The same things were measured in two ways. Each way mixes the same 8 hidden numbers, adds some noise and spreads widely along 6 directions of its own, which tell nothing about the thing.
Some things both ways: the first way, then the second way.
| +0.06 | +0.50 | +1.16 | -0.10 | +0.12 | +0.62 | +1.76 | +0.57 | -0.51 | +0.25 | +2.85 | +0.89 | +0.23 | +1.34 | -0.30 | +0.04 |
| +2.34 | -0.48 | -0.23 | +0.44 | -0.71 | +0.01 | -0.38 | -2.09 | -0.64 | -0.56 | +0.57 | +2.33 | +0.67 | -0.49 | -0.67 |

| -0.77 | -0.28 | -0.33 | -0.88 | +0.84 | +0.74 | -0.56 | +0.25 | +0.46 | -0.04 | +0.33 | +1.41 | -0.62 | +1.69 | -0.89 | +0.10 |
| +0.00 | -0.66 | +2.80 | -0.07 | -0.44 | -2.94 | -0.83 | +1.16 | -1.12 | +0.30 | -1.53 | +3.13 | +1.43 | -0.87 | -0.59 |

| +0.36 | +1.55 | -1.52 | +0.39 | +0.01 | +1.10 | +0.15 | -0.98 | -0.94 | +0.45 | -0.77 | +2.04 | +1.00 | +1.25 | -1.24 | +0.57 |
| -0.33 | -0.26 | +0.76 | +0.26 | -0.70 | -2.02 | +0.87 | +1.05 | +0.48 | +1.18 | -0.73 | -0.93 | -0.55 | -1.06 | +1.40 |

| +0.27 | -0.67 | +1.80 | +1.52 | +1.22 | -0.31 | +1.52 | -0.41 | +0.41 | +0.28 | +3.13 | -0.44 | -0.38 | -0.83 | -1.17 | +1.84 |
| +1.55 | -1.42 | -1.97 | -1.13 | +1.30 | +0.12 | +0.16 | -0.89 | -1.53 | -0.19 | +0.00 | +0.55 | +1.54 | -1.18 | -1.15 |

| +1.19 | +0.49 | -0.47 | -0.67 | -1.11 | -0.97 | +0.20 | -1.90 | -0.05 | -1.31 | -1.21 | -0.31 | +0.31 | +0.69 | -0.27 | +0.72 |
| -0.71 | -1.45 | -1.52 | -1.04 | -1.58 | -1.09 | +0.94 | -0.11 | +1.06 | +1.60 | +0.42 | -1.47 | +0.77 | +1.70 | +0.33 |

| +0.66 | +0.65 | +1.05 | -0.37 | -0.89 | +0.02 | +1.43 | -1.15 | +1.82 | -1.36 | +0.33 | +0.50 | -0.22 | +0.26 | -0.77 | +1.09 |
| +0.11 | -0.98 | -4.48 | -1.11 | +0.96 | +0.77 | +1.03 | -0.71 | +1.82 | +1.31 | +0.02 | -3.14 | -0.18 | +1.31 | +1.26 |

| -1.41 | -1.55 | -1.33 | -0.87 | +0.18 | +0.31 | -0.51 | +0.71 | -0.52 | +1.84 | +0.60 | +0.21 | -0.87 | -0.12 | +0.13 | -1.45 |
| -1.31 | -1.95 | +0.40 | +0.55 | -3.20 | -0.91 | +1.14 | +2.43 | +0.08 | +1.03 | +0.18 | -1.05 | +0.49 | -0.57 | -0.43 |

| -1.49 | -0.73 | -1.69 | -0.50 | +0.62 | -1.28 | +0.66 | +0.58 | +0.73 | -0.41 | +0.94 | +1.47 | -0.15 | +0.00 | +1.46 | +0.35 |
| +0.55 | +1.79 | -1.05 | -1.85 | +2.20 | +1.32 | -1.73 | -0.46 | +0.92 | -0.76 | -0.93 | -0.38 | -1.35 | -0.12 | -1.52 |

| -1.97 | +0.11 | +0.62 | +0.30 | +0.76 | +1.00 | -0.10 | +0.72 | -3.27 | +1.94 | -0.73 | -0.12 | -0.25 | +2.57 | -0.89 | +1.89 |
| +1.60 | -1.14 | -0.54 | +1.82 | +5.65 | -0.98 | -1.68 | +0.25 | +0.16 | -1.42 | -0.64 | +2.70 | -1.27 | +0.12 | +2.34 |

| -0.12 | +0.13 | +0.97 | +0.03 | -1.25 | +0.11 | +0.93 | -0.64 | -0.54 | +1.21 | +0.83 | +2.10 | -0.75 | +2.84 | +0.60 | +0.73 |
| +0.08 | -0.22 | +0.73 | -0.18 | -0.36 | -1.01 | -1.44 | -0.50 | -1.62 | -0.13 | +0.60 | +2.53 | +0.97 | +0.08 | -0.67 |

| -1.11 | -0.21 | -0.38 | +0.76 | +0.70 | +0.12 | -0.30 | -0.18 | -1.54 | +2.00 | +1.61 | -0.19 | -0.47 | -1.13 | -0.40 | +0.03 |
| -0.59 | -0.08 | -0.05 | -0.79 | -2.15 | -0.40 | +1.13 | +0.47 | -1.20 | +1.12 | +1.14 | -2.30 | -0.01 | -1.55 | +0.28 |

| -1.50 | +0.50 | +1.01 | +1.06 | +0.75 | -0.35 | +0.25 | -0.48 | -0.99 | +0.32 | +0.99 | -1.17 | +0.28 | +0.18 | -1.67 | +1.36 |
| -2.34 | +0.40 | +0.05 | +0.33 | +0.04 | -2.61 | +0.23 | +1.53 | -0.14 | +1.72 | -1.35 | -0.53 | +0.46 | +0.01 | +0.61 |

| -0.85 | +0.66 | -1.97 | -0.48 | +1.05 | -0.01 | +1.74 | -0.01 | -0.59 | -0.67 | +0.79 | +1.28 | +0.50 | -1.29 | +0.50 | +1.10 |
| -0.13 | +0.39 | -0.13 | -0.61 | -0.14 | +0.28 | -0.43 | -0.45 | -0.65 | +0.36 | +0.29 | -0.45 | +0.52 | -0.55 | -0.31 |

| +0.72 | +0.29 | +0.16 | -0.44 | +0.91 | +1.84 | +0.69 | +0.99 | +1.21 | -0.33 | +1.40 | -0.05 | -0.62 | -0.80 | -0.09 | +0.97 |
| +1.06 | -1.85 | -2.76 | -1.76 | -1.49 | -0.52 | +1.37 | +0.29 | -0.74 | +0.80 | +0.23 | -0.57 | +1.66 | -0.48 | -0.09 |

| -1.35 | +0.79 | -0.59 | -0.95 | -1.73 | +0.99 | +0.83 | +0.83 | -0.46 | +1.11 | -1.75 | +0.69 | +0.47 | +2.09 | +0.41 | -0.58 |
| +1.16 | -1.60 | -0.42 | +1.81 | +0.56 | -0.52 | -1.16 | +1.87 | +0.98 | -1.71 | -0.75 | +0.30 | +0.01 | +0.39 | +2.10 |

| -0.66 | -0.74 | -0.16 | -0.29 | -1.02 | +1.14 | +0.18 | +0.01 | +1.39 | +0.98 | -0.45 | +0.29 | -0.52 | +0.74 | -0.37 | -1.46 |
| +0.21 | -1.06 | +0.60 | -0.77 | -0.70 | -1.72 | -0.66 | +1.61 | -0.24 | -0.70 | -1.42 | +1.07 | +0.88 | -0.23 | -1.51 |

| -1.07 | +2.10 | +0.27 | -0.52 | -0.56 | +2.34 | +2.24 | +0.37 | +0.93 | -0.66 | +0.25 | +0.48 | +0.46 | -1.03 | -0.22 | -0.04 |
| -0.58 | -0.62 | -1.06 | +1.53 | -0.21 | -0.27 | -0.69 | +0.39 | +0.50 | +0.43 | +0.83 | -0.39 | -0.42 | +0.85 | +2.30 |

| -0.47 | +0.17 | -2.62 | -0.82 | +1.37 | -0.18 | +0.39 | +0.97 | -0.77 | -0.25 | -0.12 | +2.18 | +0.63 | +0.96 | +1.01 | +1.38 |
| +0.55 | +0.83 | +0.78 | -1.01 | +0.91 | -0.59 | -0.64 | +0.50 | -1.09 | -0.76 | -1.43 | +0.74 | +0.44 | -1.53 | -0.73 |

| -1.53 | +0.67 | +0.53 | +0.41 | -0.62 | -2.02 | -0.07 | -0.11 | +0.86 | +0.01 | +0.83 | +0.38 | -0.09 | +1.13 | +0.15 | +1.91 |
| +0.46 | +1.23 | +0.24 | -1.60 | -1.27 | +0.28 | -1.41 | -0.21 | -0.26 | +0.54 | +0.31 | -0.35 | +0.12 | -0.43 | +1.34 |

| +0.37 | +0.58 | +0.93 | +0.34 | -0.77 | -1.03 | +0.77 | -0.52 | +1.00 | +0.15 | +2.20 | -0.43 | +0.15 | -1.03 | -0.89 | -0.29 |
| -0.01 | -1.33 | -1.64 | -0.76 | -1.67 | -1.36 | +0.11 | +0.26 | +2.07 | +0.64 | -1.70 | -0.29 | +1.43 | +1.47 | -0.10 |

| +0.87 | +1.61 | -0.57 | -0.94 | -1.71 | +0.11 | -0.22 | -1.30 | -0.25 | -0.49 | -1.80 | +0.05 | +0.67 | +1.12 | -0.39 | -0.88 |
| -0.16 | +1.64 | +2.07 | +2.89 | -0.10 | +0.17 | -0.45 | -1.29 | +0.88 | -0.38 | +1.00 | -0.72 | -2.55 | -0.23 | +1.59 |

| -0.08 | +0.66 | -0.10 | +1.09 | -0.06 | +0.98 | -0.72 | -1.05 | +1.91 | -0.17 | +1.23 | -0.28 | -0.55 | -0.24 | -0.17 | +0.27 |
| +2.28 | +0.36 | -0.96 | -2.07 | +0.01 | -0.29 | -0.47 | -1.11 | -0.30 | +0.18 | +0.20 | -1.20 | -0.72 | -1.17 | +0.43 |

| -0.64 | -0.44 | -0.25 | -0.88 | +0.04 | +0.16 | +0.32 | +1.34 | +0.24 | +1.21 | +1.56 | +2.24 | -1.03 | +0.75 | +1.47 | -0.30 |
| +2.18 | -0.51 | -0.96 | -0.53 | +1.38 | +0.65 | -0.53 | +0.37 | -0.99 | -2.25 | -0.88 | -0.07 | +1.29 | -1.11 | +0.17 |

| +0.38 | +0.13 | +0.17 | -0.59 | -0.43 | +0.24 | -0.67 | +0.39 | +2.37 | -0.19 | +0.22 | -0.34 | -0.85 | -0.89 | -0.05 | -0.06 |
| +0.75 | -0.36 | -0.50 | -2.34 | -2.01 | -0.70 | -0.58 | +0.29 | +0.32 | +0.63 | -0.24 | +0.47 | +0.55 | +0.43 | -0.49 |

| +0.20 | -0.79 | -1.37 | -1.48 | -0.17 | +1.12 | -0.91 | -0.02 | -0.63 | +1.15 | -0.15 | +1.06 | -1.28 | +0.86 | -0.20 | -0.35 |
| +1.17 | -1.22 | -1.57 | -0.93 | +0.50 | -0.30 | +0.25 | -0.51 | +1.57 | +0.42 | -0.99 | -0.05 | +0.20 | +0.42 | -0.43 |

| -0.62 | +0.53 | +0.48 | -0.38 | -0.05 | +1.85 | +1.89 | +0.60 | -0.36 | +0.43 | +0.80 | +0.17 | +0.18 | +0.16 | -0.72 | -0.09 |
| +2.06 | -0.95 | -1.78 | -0.77 | +0.39 | -0.20 | +0.48 | -0.71 | -1.10 | -1.13 | -1.03 | -0.13 | +2.19 | -0.84 | -0.31 |

| -1.71 | -0.86 | +1.50 | +0.84 | -0.04 | +0.42 | +1.15 | -0.73 | +0.54 | +1.32 | +0.37 | -0.38 | -0.35 | -0.78 | -2.69 | +0.34 |
| +0.57 | +0.42 | -0.25 | -0.92 | +1.66 | +0.78 | -1.09 | -0.96 | +0.58 | +0.62 | +0.58 | +0.95 | -1.48 | +0.01 | -0.61 |

Other things, the second way, with their names:
z785: | +0.30 | -0.75 | -0.01 | +0.46 | -0.68 | +0.12 | +1.85 | +0.88 | -1.83 | -0.44 | +0.47 | -2.31 | +0.81 | -2.75 | -0.11 |
z141: | +1.00 | -0.93 | +0.71 | -1.43 | -1.75 | -1.25 | -0.79 | -0.40 | -0.55 | +0.75 | +1.16 | +0.33 | -0.11 | +0.01 | +0.64 |
z979: | -1.12 | -1.00 | -1.56 | +1.88 | -0.96 | +0.21 | +1.62 | +2.86 | +0.18 | +0.14 | -0.43 | -2.86 | +0.39 | -1.55 | +2.41 |
z710: | -1.05 | -1.17 | -0.06 | +0.14 | -0.07 | -1.31 | +0.18 | +1.36 | +0.93 | +1.45 | +0.14 | -0.12 | -1.58 | -0.40 | -0.07 |
z598: | +0.22 | +0.02 | +0.36 | -1.44 | -0.94 | -0.92 | -1.80 | -2.28 | -0.43 | +1.17 | +0.35 | +2.33 | +1.13 | +1.29 | -2.44 |
z168: | +1.94 | -2.20 | -1.02 | +1.70 | +1.31 | -0.66 | +0.36 | +0.77 | -0.10 | -0.92 | -0.59 | +0.02 | +0.71 | -1.30 | +2.84 |
z989: | -0.25 | -0.57 | -1.27 | -1.46 | -0.49 | -1.35 | -1.06 | +0.85 | +0.31 | +1.04 | -0.88 | +1.97 | +1.66 | +1.60 | +0.37 |
z744: | -0.11 | -0.43 | +0.95 | +0.41 | -0.98 | -1.94 | +0.43 | +1.63 | -0.32 | +0.38 | +0.00 | +0.63 | -0.92 | -1.08 | +0.48 |
z689: | +0.00 | +0.61 | -0.38 | -0.02 | -0.01 | +0.50 | +0.09 | -0.06 | -0.02 | -0.30 | +0.02 | +0.08 | -0.41 | -0.27 | -0.56 |
z418: | -0.40 | -0.43 | -1.69 | -0.73 | +2.50 | -0.40 | -1.35 | +0.32 | +1.39 | +0.25 | -0.98 | -0.15 | -0.44 | +1.13 | +0.11 |
z161: | +0.54 | -0.62 | -2.18 | -1.50 | +1.24 | -1.13 | +0.38 | +0.43 | +1.52 | -0.12 | -2.41 | -0.14 | +0.68 | +0.89 | -1.30 |
z46: | +1.14 | -1.28 | -0.64 | +0.92 | -0.16 | -0.36 | +0.44 | +1.79 | -0.30 | -1.65 | -1.47 | -0.02 | +1.07 | -1.57 | +0.13 |
z8: | -0.75 | +2.48 | -1.54 | -0.48 | +1.01 | +1.23 | +0.33 | -0.66 | +0.57 | +0.77 | -0.59 | -1.95 | -1.19 | -0.88 | -0.46 |
z307: | -1.02 | -0.83 | -0.05 | +1.60 | +0.71 | +0.05 | -0.62 | +0.17 | +0.23 | +0.44 | +0.07 | +0.67 | +0.12 | +0.07 | +0.04 |
z614: | +0.23 | -1.32 | +0.57 | +0.17 | -0.24 | -2.76 | +0.24 | +1.46 | -1.21 | +0.99 | -0.25 | +1.30 | +0.49 | -1.22 | +1.44 |
z149: | +0.27 | +0.73 | +0.38 | -1.99 | -1.54 | +0.13 | -0.06 | +0.06 | +0.78 | +1.16 | -0.04 | -0.40 | -0.52 | -0.51 | -0.38 |
z762: | +0.07 | +0.01 | -1.80 | +1.04 | +3.06 | +1.05 | -0.16 | +0.03 | +2.16 | +0.01 | +0.14 | -1.94 | -2.27 | +0.87 | +2.60 |
z909: | -0.30 | -0.57 | -0.99 | -0.12 | +1.09 | -1.65 | -0.43 | -0.12 | +0.33 | -0.09 | -1.44 | +0.75 | +0.74 | +1.03 | -1.32 |
z812: | +0.37 | -0.28 | -0.51 | -1.57 | +0.69 | -1.25 | -1.81 | -0.46 | -0.21 | +0.06 | -0.87 | +2.19 | +0.84 | +1.03 | -2.08 |
z289: | -0.05 | +0.54 | +0.34 | +0.51 | +0.10 | -0.73 | -0.67 | -0.18 | -0.88 | +0.42 | +0.20 | +1.18 | -0.32 | -0.85 | +0.53 |
z427: | +0.46 | +0.50 | -0.57 | -0.13 | +1.25 | +0.38 | -0.11 | -0.07 | +0.38 | -0.54 | -0.83 | -1.31 | -0.26 | -0.79 | +0.24 |
z575: | +0.72 | +1.05 | -1.98 | -1.63 | +0.50 | +1.28 | +0.03 | -1.89 | +1.48 | +0.96 | +0.55 | -1.71 | -1.56 | +0.25 | -0.34 |
z195: | +1.43 | -0.22 | +0.20 | -0.29 | -1.05 | +1.22 | +0.82 | -0.84 | -1.22 | -1.04 | +1.48 | -1.33 | -0.03 | -1.20 | -0.49 |
z366: | +1.18 | +1.16 | +1.80 | +1.97 | +1.79 | +1.50 | -1.55 | -1.56 | +1.23 | -1.08 | +0.12 | +0.85 | -2.02 | -0.76 | +1.24 |
z635: | -2.48 | +0.01 | +0.04 | +0.37 | -0.78 | -0.20 | +0.60 | +1.22 | -0.80 | +1.60 | +1.33 | -0.81 | -0.59 | -0.68 | -0.19 |
z747: | -0.10 | -0.62 | -0.87 | -0.03 | -0.38 | -0.93 | +0.65 | -0.54 | -1.73 | +1.14 | +0.97 | -0.64 | +0.82 | -0.92 | +0.65 |
z170: | +1.02 | +0.39 | +0.13 | -1.57 | +1.09 | -0.90 | -0.81 | -0.36 | +1.73 | -0.08 | -2.01 | +1.18 | +0.15 | +0.99 | +0.20 |
z532: | -0.87 | -0.72 | +0.02 | -1.43 | -1.20 | -2.00 | +0.39 | +1.10 | -0.29 | +0.86 | -1.32 | +0.05 | +1.66 | -0.15 | -1.79 |
z310: | -1.08 | -0.75 | -0.92 | -1.92 | +0.21 | -1.07 | -1.44 | +0.52 | +1.65 | +1.48 | -0.55 | +0.28 | +0.40 | +2.60 | -0.10 |
z797: | -0.03 | -2.14 | -1.73 | -2.46 | -1.27 | -1.63 | +0.77 | +0.23 | +0.47 | +1.86 | +0.34 | -0.68 | +0.82 | +0.86 | -0.87 |

Some of these things the first way, each followed by its name:
| -3.54 | -1.12 | +0.46 | -0.41 | -0.93 | -1.53 | -0.07 | -0.92 | -0.62 | +0.63 | -0.64 | -0.29 | -0.85 | +1.87 | -0.67 | +0.48 |
z310
| -0.47 | +0.60 | -0.68 | -0.27 | +0.29 | +1.86 | +1.81 | -0.08 | -0.26 | -0.19 | +0.62 | +0.31 | +0.36 | -0.87 | -0.24 | -0.80 |
z909
| -0.57 | +0.15 | +0.65 | -0.07 | -0.31 | +0.62 | +1.00 | +1.16 | -0.20 | +2.04 | +1.54 | +1.80 | -0.52 | +0.93 | -0.32 | +0.24 |
z979
| +0.17 | -0.30 | +0.39 | +0.10 | -0.04 | +0.10 | +1.38 | -0.68 | +0.45 | +0.16 | -0.82 | -0.12 | +0.26 | -0.52 | -1.65 | +1.34 |
z635
| -1.01 | +0.31 | +0.52 | -1.71 | +0.36 | +1.28 | -0.07 | +0.96 | +1.83 | -0.05 | -0.07 | +1.88 | -0.66 | -0.22 | -1.64 | -1.71 |
z170
| -1.30 | -0.48 | -0.58 | -0.13 | +0.46 | +0.38 | -0.10 | -0.23 | -0.45 | +0.61 | -0.49 | -1.47 | -0.77 | -2.00 | -0.66 | +0.88 |
z418
| -0.71 | +0.28 | +0.04 | +0.03 | +0.79 | +0.46 | +2.25 | +0.89 | -0.21 | +0.75 | +1.93 | +1.42 | +0.55 | -1.50 | -0.13 | -1.76 |
z195
| -0.22 | -0.59 | -0.69 | -1.20 | +0.24 | +0.07 | -0.50 | +1.66 | -2.11 | +1.91 | +0.11 | -0.16 | -0.73 | +0.28 | +0.82 | -0.27 |
z689
| +1.15 | +0.07 | +0.41 | -0.37 | -0.42 | -1.00 | +0.17 | -1.16 | +2.39 | -1.77 | +0.43 | -0.21 | -0.35 | -0.27 | -0.58 | +0.44 |
z575
| +0.75 | -0.66 | -1.55 | -1.31 | -0.41 | -0.96 | -1.96 | -0.23 | +0.47 | +0.70 | -0.24 | +1.89 | -1.27 | +1.05 | +0.63 | +0.19 |
z149
| +0.80 | -0.91 | +1.05 | +0.59 | +0.68 | -1.15 | +0.51 | -0.23 | +0.42 | +0.02 | +1.31 | -0.91 | -0.03 | -0.13 | -1.49 | +0.91 |
z785
| -0.80 | +0.62 | -0.66 | +0.24 | +1.47 | +1.73 | +0.01 | +1.46 | -1.18 | +1.77 | +1.66 | +1.65 | +0.07 | +0.36 | +0.18 | -0.97 |
z744
| -0.66 | +0.09 | -0.20 | -0.75 | +0.40 | +0.82 | +0.35 | +0.66 | -0.74 | +0.75 | -0.27 | -1.47 | -0.21 | -1.57 | -1.23 | +0.60 |
z8
| -0.26 | +0.17 | -3.31 | -0.47 | +0.88 | +1.58 | +0.69 | -1.07 | -0.97 | -0.58 | -0.81 | +1.08 | +0.38 | -0.55 | +0.23 | +0.24 |
z797
| -0.74 | +0.13 | +1.54 | -0.31 | -1.60 | +0.12 | +0.40 | -0.69 | -0.44 | +1.51 | -1.56 | +0.20 | -0.30 | +0.95 | -2.01 | +0.36 |
z762
